There are 4 ways to turn a row about zero (a turn may also mirror it). The second row of each pair is the first, turned, with some noise. The first 36 pairs use one turn. New pairs use 2 turns, one after the other, and a turn may come again.
Known pairs, each followed by its turns in order:
[ 15.7  25.3  18.0  -0.7  -4.1  24.7 -29.3  -6.2]
[ 10.6  18.5 -30.5   1.4  16.0 -14.9 -12.1  23.4] : Z_517

[-23.6  27.1  21.3 -26.2 -23.3  23.0 -31.1 -27.0]
[11.7 47.1 14.8 11.6  2.6 42.6 -9.3 25.9] : Z_228

[ -7.2 -30.3   5.8  31.1  -8.3 -16.2  -2.3  15.0]
[-32.9   6.7  27.9   4.9   7.3  23.1  -4.5   8.9] : Z_517

[  8.1  30.1  21.6 -18.4   0.0 -29.8  -1.5  22.3]
[-10.8   2.0  23.5 -20.3  29.3  14.4 -12.1 -31.8] : Z_301

[-12.9  10.5 -28.3  11.4  11.7 -19.4  15.0   8.8]
[-25.9  -4.6  -5.8  -8.5 -29.1 -11.1  -4.7 -18.6] : Z_228

[-17.8 -19.5  29.6 -13.5  -2.4   7.3   5.5  21.6]
[  0.4  18.2 -11.0  19.6  22.6 -21.6  20.4  16.7] : Z_228

[-29.2  29.5 -30.4  31.3 -15.6   5.7  21.6  21.6]
[-24.2 -29.8 -23.1 -16.5  18.3  19.4 -23.2 -36.5] : Z_517

[-16.9  25.0 -26.5  30.4 -15.1   7.8  14.1 -12.7]
[ -6.5  20.0  -3.4  45.3  -9.3 -19.7  -3.8  -9.9] : Z_301

[-23.2   0.9 -23.7 -25.9 -21.4  23.7  15.5  26.1]
[-32.1  22.2 -17.7  -3.7  -4.3  15.6  42.1  -1.8] : Z_228

[  7.5 -12.2  22.3   0.4 -12.3 -26.6   3.4 -23.7]
[ 29.2 -13.7  25.4  -6.4   9.9  -9.1  21.8  -8.7] : Z_301

[-14.9  -7.0  -5.7  21.1   9.7 -13.2  12.8  19.5]
[ -6.9  14.5 -29.0  -0.9  17.3  -9.9  13.3  -6.6] : Z_301

[ 17.6  11.1  21.0 -19.0 -17.6  28.5  11.6   4.9]
[  1.4 -12.1 -26.2   3.8 -15.9 -36.2  -4.2   3.9] : Z_850

[ 32.3  18.9  22.6 -18.4 -20.1  30.8 -29.5  10.9]
[23.7 -9.2 -7.3 26.5 23.3 48.0  8.0 18.0] : Z_228

[-28.9  -4.1 -18.5   5.7  25.1  -9.5 -18.2 -28.2]
[ 14.3 -17.3 -28.9  12.5 -31.7   3.1   9.4 -25.1] : Z_301

[  7.2 -32.0 -14.2  30.2 -13.4  -6.7  -0.2 -28.2]
[ 13.3 -16.6  33.0 -38.3  -2.9 -15.3   2.1   6.5] : Z_228

[-14.5  21.4  14.9  -8.8 -19.4  28.4 -20.5 -15.6]
[ 13.0  12.2 -28.7   8.1  -2.3 -10.5 -39.1   5.5] : Z_517

[ 32.3   9.0 -27.6  -6.9   0.5   3.7 -10.6  -4.2]
[ -2.9 -24.0   6.4  -7.7   1.9  30.2  -2.5 -19.4] : Z_228

[ -8.0  -9.1  32.2 -20.9 -25.2 -31.6 -10.6  -9.1]
[ 21.3  -9.3  28.1  36.2  -4.1   3.1 -18.5  22.4] : Z_517

[-29.3   0.8 -23.2 -10.6 -11.9  10.5 -14.1   6.1]
[-32.3  -4.2  -5.2  11.0 -25.9   5.9   9.7  -3.1] : Z_301

[-19.2  -2.8  10.9 -14.6  25.3 -25.0 -11.6   3.0]
[-22.6  34.8   2.7  -8.6  21.2   6.9   5.5   1.4] : Z_850

[  7.2  24.0  -4.3 -13.0  20.6 -32.0   2.2  21.2]
[-16.1  11.4  -6.4 -43.0  17.0   6.4 -10.2   4.6] : Z_850

[-26.3   3.4  23.8 -30.7  29.0   2.9  -1.3 -19.1]
[ 12.9  -3.6  -0.8 -38.7 -33.9   2.5  -8.2 -26.2] : Z_301

[-13.4  22.6  -1.9  21.1 -19.6 -17.5  31.9   3.5]
[-12.9 -26.7  -2.1  21.6  21.0   9.9 -10.6 -31.7] : Z_517

[-19.3   6.0 -24.5  -5.1 -19.6 -13.7  29.7   6.5]
[ -3.0 -23.6   7.1   2.7  31.7  -0.5 -26.5  -8.1] : Z_850

[ 15.8 -18.3  24.4   6.3  16.9 -21.9 -18.2   2.6]
[-12.5   6.0  14.4  15.8   0.9  -2.1  22.6  34.7] : Z_517

[-10.1  14.2  -7.0 -19.4  13.6 -22.0  10.5  21.0]
[-13.5   6.4  -1.8 -26.9  30.9  -3.7  -8.4  -0.8] : Z_850

[13.3 24.2 20.3 23.8 -7.1 31.6  4.5 15.0]
[ 26.6  -3.5  -3.6  -8.2 -24.3 -26.6  -7.7  27.6] : Z_850

[-24.5   9.7  12.4  20.8  -8.4  30.3   9.8  15.4]
[ 19.9  18.6 -18.5   9.2 -23.9  -7.1  26.6  11.4] : Z_228

[ -3.1  -5.4 -15.4 -22.7  -2.7  11.2  30.6 -28.6]
[ 23.9   9.6   8.1   2.7 -22.8  -5.3   0.1 -36.4] : Z_517

[  6.3 -13.2  30.0  18.5 -15.0 -25.6   9.4 -23.9]
[ 36.0   3.2  22.5  -0.2  15.2 -12.2  30.1  -7.5] : Z_301

[ 32.2 -20.9  12.9  -9.1 -27.2 -30.0 -27.5  -0.8]
[  8.9 -31.9  25.7  -4.4  29.7  22.5  26.9  13.0] : Z_301

[ -6.5  11.5  -8.2  20.5  -2.7  18.0 -27.2 -26.5]
[ -5.5  24.3 -38.5   5.5  -6.8  16.5 -10.3   3.1] : Z_517

[-13.8  19.1  23.8 -21.5 -13.6   3.5 -17.0 -24.6]
[ -9.7   9.5 -41.4  23.3   3.1   6.2   0.0  20.2] : Z_850

[  0.9 -13.5 -12.7  14.6 -24.4 -18.8  -2.8  15.8]
[-14.8 -21.8  10.9  -3.5 -10.3 -10.3  14.2  17.3] : Z_228

[ 29.9 -24.2 -20.0  15.1  -9.2  21.2 -29.7  -4.5]
[  5.3 -27.7  11.2   1.2 -32.3  10.7  37.1  -6.7] : Z_850

[-15.7  -8.9   4.8 -19.0  25.6  18.6 -32.2  29.9]
[-14.5  15.0   2.4 -11.5  16.2 -21.8  46.5  16.8] : Z_850

New pairs. What belongs after each?
[ 0.4  5.2 10.6 29.9 25.6 -1.1 20.4  8.7]
[  1.1  -4.1  32.3  -6.5  13.0  22.8 -18.7  -3.0] : Z_850 Z_301

[-10.5  13.8 -25.9   6.0   8.4  -0.1 -11.8  19.8]
[  2.1  13.6  20.4  -6.8 -26.8   0.3  12.9 -12.6] : Z_301 Z_228

[-12.3  31.5 -18.6  15.4  21.4  18.3 -29.3  28.2]
[-20.6  -3.8   0.1 -39.4  25.2 -12.3 -28.0  12.6] : Z_850 Z_301

[  9.8 -18.0  -8.0  -5.8 -18.0  -0.6  28.9  -1.6]
[ -4.5  21.9   5.4  21.7 -18.0  18.6   0.4  12.1] : Z_850 Z_517

[ 24.4   1.8 -11.6   6.9  25.6 -29.1 -28.3  -6.9]
[-20.7  24.8 -11.5  -5.7  13.8 -33.1 -18.8  19.4] : Z_517 Z_301

[-32.2  -5.3 -20.3  19.4 -10.7 -25.4  -5.2   3.9]
[ 36.3  13.0  -6.9  26.5   8.6 -14.3  12.8 -10.2] : Z_850 Z_228

[-15.5  26.7   9.6 -12.9  18.3 -28.7  19.6 -23.4]
[-10.1   7.9  32.0  27.1 -17.6  26.6  -6.3   4.3] : Z_228 Z_228

[ 20.8   4.9   4.6 -29.2  -3.4 -11.0   9.5 -11.9]
[ 3.0  9.4 10.0 12.9 24.9 -5.8 23.6 -2.6] : Z_517 Z_517

[-18.5   6.2  24.3 -19.1 -10.3   6.8   2.6  17.7]
[ -3.0  -9.4 -15.6   7.3 -36.6  -1.9   2.3 -11.9] : Z_228 Z_228

[  8.5  -7.8  -4.0 -21.4  31.8  23.6   3.5  18.6]
[  4.6 -24.2  14.0 -10.8  11.4 -30.1 -13.6 -26.6] : Z_850 Z_301

[ 30.8   0.0  16.0  -4.0 -31.1 -20.8  -9.3  15.9]
[ 19.5  21.5 -16.7 -41.0  -3.0   5.6  -9.5  -0.4] : Z_301 Z_301

[ 13.1 -19.1 -11.3  31.4  32.0  -4.5   8.0 -20.0]
[ 28.4  -2.1  -3.8  14.8  26.1  -6.5 -36.7  -2.8] : Z_517 Z_850

[ -8.8   3.8 -18.1 -14.3  20.2  12.8  -6.5  11.9]
[-21.7  -7.9  -4.3  13.0 -20.8   7.6  15.6   2.4] : Z_301 Z_301

[  3.0 -16.7 -26.6 -18.3   5.2 -12.6  32.3  24.8]
[-19.0 -27.2 -29.9 -14.3   0.1  -4.6  18.1 -25.8] : Z_301 Z_301

[-21.8  22.0 -29.8   1.1 -30.0  -9.8  19.5  15.2]
[-20.5  13.9  14.3 -19.8 -21.5  -5.6  17.7  36.8] : Z_850 Z_517

[-16.2  -8.8  31.2 -29.2  -5.5   6.5  -7.6   3.1]
[-13.3  -5.7 -28.9  19.5  10.6 -27.0  -8.2  -1.0] : Z_301 Z_850

[ 18.9 -15.2 -29.3  -8.4 -22.9  -0.8 -29.5 -11.3]
[ 11.3  22.4   3.8 -40.2 -22.7  -3.8   2.5  16.9] : Z_228 Z_301

[ 26.0 -19.2   6.0 -29.4  18.2  30.7 -25.6 -27.0]
[ 31.9 -35.9  -7.4   1.2  48.0   0.5   5.4  -4.4] : Z_517 Z_517

[-30.7 -25.1  17.1   9.0 -25.5  10.7 -22.7 -18.0]
[  4.5  -7.2  15.3   5.0  31.8 -13.6 -21.6 -39.7] : Z_301 Z_517

[-21.7  22.5  11.7  -8.0 -20.3  24.5 -32.0  19.2]
[-28.1   4.9 -15.5  -8.1  38.7 -13.5 -15.2 -24.3] : Z_228 Z_517

[-30.5 -12.9  29.3  23.4   7.5  -1.3   8.4  28.5]
[ -4.2  -1.2  -2.7  22.5  47.3 -15.2  11.8 -21.0] : Z_228 Z_301

[ -9.9 -31.1 -12.7 -11.6  21.0   7.3  -3.0  27.2]
[  1.7  13.2  -7.1 -23.1 -10.4 -29.0 -26.8  -3.8] : Z_228 Z_228

[ 13.5  27.4  23.5 -11.1  20.4  14.6  16.7 -13.1]
[  8.7  -6.1  14.9  19.1  18.0  30.9 -19.3  11.7] : Z_301 Z_228

[-19.3  -4.4 -14.7  25.3  18.4   3.7  32.2  20.4]
[ 28.4 -10.4  14.9  21.6   0.0  33.4   1.2 -25.3] : Z_228 Z_517

[-13.2  -7.1   4.9  10.3  -0.6  21.3 -31.0   6.2]
[ -5.7  22.6  -2.2  -5.7  27.9 -17.1  -6.2   4.9] : Z_850 Z_301

[-15.1   4.2 -27.0 -21.8   0.9  -4.0 -29.0  -6.3]
[ 12.7  34.5  10.2  -4.1 -25.8   3.5   4.5  -8.2] : Z_228 Z_301

[ 18.5  31.5  -5.7  10.6  28.0 -29.2 -24.7  16.7]
[-19.8   1.1 -39.1 -15.0   9.9 -36.0  -6.3  21.4] : Z_517 Z_301

[ 25.5   5.1   9.0 -26.8  -5.8  14.3 -28.0   9.6]
[ -9.2  18.2   2.2 -26.5 -18.2  24.6   3.9  24.8] : Z_301 Z_301

[ 30.2  -8.2  -3.4   7.2 -10.4 -29.3  -5.2 -25.9]
[ 34.6  -1.0 -16.9 -16.3  23.3  -5.4   4.5  21.2] : Z_301 Z_301

[ 20.4   0.5 -20.9  20.7 -25.1 -24.5 -17.1 -17.7]
[  6.6 -15.8  10.0  35.8  -8.1 -24.4  26.6  -0.2] : Z_850 Z_850

[-18.9  29.6  11.7  -2.3 -27.5  30.7   9.5  27.8]
[-25.5  15.1  -1.1  -6.2   7.0  32.9  40.7  -1.1] : Z_517 Z_850

[ 24.2 -31.3   5.1 -19.3   4.6   8.7   8.6  12.1]
[  7.8 -10.2  17.5   5.5  -4.3 -23.1  23.6 -25.0] : Z_850 Z_301

[-24.4  20.4 -13.8  32.3  29.6  23.3 -13.6   0.9]
[ 29.5 -39.0  -7.2  -1.7  -0.8  30.1   9.2  18.1] : Z_301 Z_850

[-25.0 -11.9  17.7  -3.9  -3.6   3.4 -10.6 -10.0]
[ -3.7   6.4 -21.8 -21.2   5.5   9.8   0.0  16.9] : Z_301 Z_228

[ 21.2   8.8  -0.6  21.6   8.4   6.0 -16.7  30.1]
[ -4.3 -29.8   5.4 -23.6 -24.2 -13.5   9.8  -7.1] : Z_517 Z_517

[-24.6 -18.1  11.8 -12.5  28.4   4.5 -11.1   4.7]
[-27.2 -19.1  12.3  14.1   9.9 -10.0 -13.8  18.0] : Z_517 Z_850

[  7.4 -16.1 -10.8  -9.1  31.8  -3.4   7.2   4.0]
[ 11.3 -12.7  23.5  11.7   2.7  -9.2 -10.3 -19.5] : Z_517 Z_517

[ 13.1  25.0 -22.8  10.4  -0.2 -29.0 -21.0  14.0]
[ 11.6  -1.1  11.5 -32.1 -20.2 -24.7 -22.1   8.3] : Z_850 Z_517

[-19.0  19.4  -4.6  20.3   4.6  -4.3   5.9  -2.6]
[ -0.6  -3.5 -18.1  14.4 -19.7  -6.8  14.4   4.2] : Z_517 Z_301

[ 10.9   9.9  30.5   0.2 -20.0  22.3   5.6 -11.1]
[ -0.5  15.7  -1.4 -24.8  -4.6  33.4   1.6  17.2] : Z_517 Z_850

[ -2.7 -28.9 -28.5  15.3  -3.5 -24.5   9.3 -14.0]
[-16.4 -23.5  -0.4 -23.8  -2.4 -32.3  -1.3  -9.6] : Z_301 Z_228

[ 26.0 -18.6 -18.5  -7.8 -30.5 -26.8  27.6  21.4]
[ -3.0  27.9   6.9  18.1 -10.3 -53.2  15.3   9.6] : Z_517 Z_517

[  0.3  10.3 -11.0 -18.0  14.4  22.5  28.2  20.2]
[-26.6   8.8  25.7  29.9  -9.9  12.7  -4.1   2.4] : Z_301 Z_228

[ -9.0  -1.3  -3.0 -20.2  10.0  -1.6  25.6  -9.8]
[  1.0   2.6 -16.5  -6.9  26.4  16.1   6.5   6.0] : Z_228 Z_850

[  9.8  27.9  -7.0 -22.1  -3.9 -31.7 -15.5 -12.7]
[-13.9  24.6   9.8  -0.5  -5.4  18.6  27.7 -29.7] : Z_850 Z_228

[-18.1  29.4  28.0  16.9 -31.2 -11.4  14.1  -4.2]
[ 34.3  22.3  22.6   2.8   1.6  -6.6 -17.3 -32.0] : Z_301 Z_301

[ 26.8  19.1 -30.0 -10.9 -13.2  10.8  30.7  14.0]
[ -2.9   1.7 -26.4  -7.0   7.3  34.2  26.0 -27.0] : Z_301 Z_301

[ 26.1 -11.5  19.6  -1.8  -2.8  11.5 -23.8 -24.4]
[ 10.7  -7.6  -3.1 -38.2  -2.7   0.1 -17.7  24.4] : Z_517 Z_850

[-10.5 -17.2  27.4  26.4  10.1  18.3 -26.7  15.4]
[ 16.1 -38.3 -16.6  -8.8  -1.4 -20.2 -19.1  14.5] : Z_228 Z_228

[ 27.5 -30.3  -8.2 -20.8 -27.2  12.0 -29.4 -30.7]
[ 27.3  20.3 -29.4  24.5  38.7  -9.3   3.2 -23.2] : Z_228 Z_228

[-18.2 -11.3 -18.5  30.7   3.8  23.9 -15.7  -1.6]
[ 15.0 -11.4 -26.0 -12.1 -20.0   4.3 -33.0  -7.1] : Z_517 Z_517

[ 10.6  21.6  -4.4 -29.0 -11.1  21.4   5.0  23.7]
[-33.0   7.3 -11.8 -19.7  -6.3  12.0  15.5 -24.3] : Z_517 Z_850

[  1.2  -5.3  31.2   4.3 -10.2  -9.8 -20.2 -22.5]
[-27.0  -7.0 -18.3  -3.0  30.8   7.0  -1.3   4.4] : Z_517 Z_517

